There are 5 ways to turn a row about zero (a turn may also mirror it). The second row of each pair is the first, turned, with some noise.
(in the rows, 128 means zero)
Some pairs, each with its turn after it:
[134  67 140 103 125]
[155 158 167 151 132] : Q309

[122 105 175 131  83]
[129 191 115 159 127] : Q309

[117 158  70 132  88]
[114 103  94 113 186] : Q309

[148 144 126 143 140]
[101 128 140 126 118] : Q807

[181 133 206 124 100]
[ 96  77 144  88 188] : Q807

[155 126 133 181 155]
[137 169 102 106  97] : Q37

[ 94 114 121  89 141]
[160 115 102 163 128] : Q807

[140  97 171 125  76]
[175 107 118  94 171] : Q37

[110  91 115 184  61]
[100 143 167 171 200] : Q484

[186 159 118 195 122]
[168 160  67 139  78] : Q37

[175 146  75  69 123]
[161 194 147  72 132] : Q571

[170 172  74 177  70]
[168 210 161 126 181] : Q484

[128 121 163 137  99]
[ 92 125 131 116 157] : Q484

[149  97 178  99 105]
[172 130 140 108 181] : Q37

[114 199 108 125 125]
[167 138  96 122  78] : Q571

[ 72 118  85 153 174]
[ 79  70 163 152 136] : Q309

[164 153 115  69  99]
[199 125  92 111 155] : Q309

[124  79 142 120 144]
[ 99  97 143 140 112] : Q484

[161  89 117 155 166]
[ 79 105 136  88 146] : Q571

[129 124 127 142 136]
[114 142 124 130 127] : Q807

[145 107 110 114  63]
[148 166 109 134 183] : Q571

[123 108 183 133 104]
[125 112 104  96 174] : Q807

[127 151 130 153  96]
[152 117  93 134 132] : Q571

[150 168  91 147 153]
[119 151 114 164  80] : Q37

[145 120 135 152 170]
[113 123 157 108  92] : Q309

[ 88 112 121 162 163]
[118 125 107 186 114] : Q484

[151 177 121 110  84]
[140  86 173 100 104] : Q807

[ 97 182 133 128 121]
[136  95 163 143  81] : Q37

[ 81  96 145 114 111]
[106 141 132 182 138] : Q571

[168 134 116 115 134]
[141 139 147 104 106] : Q484

New pairs. What belongs after each?
[ 89 112 111 147 128]
[129 113 120 171 145] : Q484

[165 129 153 144  56]
[ 97 160 172  87 180] : Q484

[160 140 128  92  91]
[148  95 172 120 140] : Q807

[ 93 108 197 109 153]
[ 70  82  90 125 111] : Q484

[138  89 169 140 134]
[110 137 102 119 185] : Q807

[194 115 127 112 151]
[102 130 181 157 163] : Q807

[142 138 167 166 134]
[164 151 131 101 103] : Q37

[181 130 142 132  92]
[118 112 175  98 155] : Q807

[119 172 124 116 147]
[152 129  90 116 119] : Q484

[112 138 148 156 171]
[111 140  87 160 101] : Q484

[109 127  99 151 115]
[149 142 134 157 154] : Q484

[140 145 127 117 161]
[128 129 150 109 103] : Q571

[107 108  77 105 105]
[ 87  93 107 147 153] : Q37

[118  79 127 153 180]
[ 60 105 150 121 123] : Q571

[103 150 145 124 151]
[119 105  99 138 111] : Q807

[132 114 128 127 108]
[149 137 137 117 141] : Q807

[158 137 134 129 163]
[ 91 124 141 153 138] : Q807

[128 133 157  93 115]
[155 121 155 135 151] : Q37

[172 129  80 177  95]
[118 184 192  97 101] : Q807

[128 108 140 179 103]
[144 122  83  84 115] : Q37

[166 121  97 150 103]
[119 148 134  80 156] : Q309

[187 112 127 131 163]
[153 131 168  79 103] : Q309

[132 115 112 133 172]
[100 162 130 129 123] : Q37

[112 105 117 157  57]
[176 152 132  65 127] : Q807

[214 178 114 132 156]
[167 191 111 197  96] : Q37

[123  71 149 142 182]
[119 136 195 142  91] : Q309

[134 124 162 164 152]
[102 142 138 121  88] : Q309

[119 115 111  89  87]
[125  83 127 143 168] : Q37

[ 94  92 127  77 112]
[193 121 107 148 151] : Q807

[145 125 108  53  60]
[206  87 179 128 140] : Q807

[157 165 176 115 147]
[173 159 169 139 116] : Q37

[143 138 117 147 172]
[ 90 145 132 155 112] : Q807

[165 126 170 137 130]
[173 155 126 111 135] : Q37

[135 105 136 177  95]
[121 100  91 138 174] : Q571

[190 154 135 126 197]
[ 47 114 161 175 135] : Q807

[141 144 145 130 125]
[151 112 133 126 129] : Q571

[ 78 122 140 158 120]
[137 141  81 102 119] : Q807

[ 95 109 117 161 154]
[ 76 110 106 137 114] : Q571

[ 85  70 104 123 130]
[ 68 164 122 157 138] : Q571

[143 184 130 122 166]
[154 157  95 103  97] : Q484

[124 122 101  96 165]
[161 105 128 138  87] : Q484

[125 179 141 168 126]
[ 95 119  82 114 107] : Q309

[145  99 126 166  95]
[103 149 166 146 153] : Q484

[138 144 128  75 131]
[159 163 162 126 111] : Q571

[144 128 157 123  87]
[106 131 136  94 154] : Q484

[141 141  78 170  95]
[126 109  72 148  97] : Q37

[ 97  62  95 120 139]
[ 67 120 110 104 170] : Q37

[135 144  94  94 111]
[162 104 109 120 158] : Q309

[177 125 118 106  72]
[136 139 181  80 161] : Q484

[164 127 146  83 152]
[146 165 153 160 159] : Q37

[ 89 121 110 122 124]
[154 136 106 133 108] : Q807

[107 139 127 104  95]
[141  87 145 139 139] : Q37

[106  73  94  91 115]
[150  62 164 148 135] : Q484

[164 155 169 127  68]
[129  83 164  74 150] : Q807

[193 116  97 158 121]
[126 149 148  61 149] : Q309

[117 168 100 133 140]
[136 136 107 109  89] : Q571

[142 131 156 124  96]
[134 105 139  97 150] : Q807

[126 123 112 164  96]
[129 106  82 115 113] : Q37

[106 113  66  99 139]
[ 68 114 125 163 146] : Q37

[123 122 124 183 118]
[109 164 128 160 149] : Q484

[123 157 153 116 106]
[160 107 153 135 122] : Q37

[106 104  98 105 119]
[140 113 145 148 168] : Q309

[ 88 126 169  94 126]
[109  82  92 111 139] : Q484

[ 94 104 136  59  79]
[148 194 153 185 154] : Q571

[128 137 116 112  68]
[139 153  94 135 172] : Q309

[175 116 135 161 149]
[ 90 153 150 121 154] : Q807

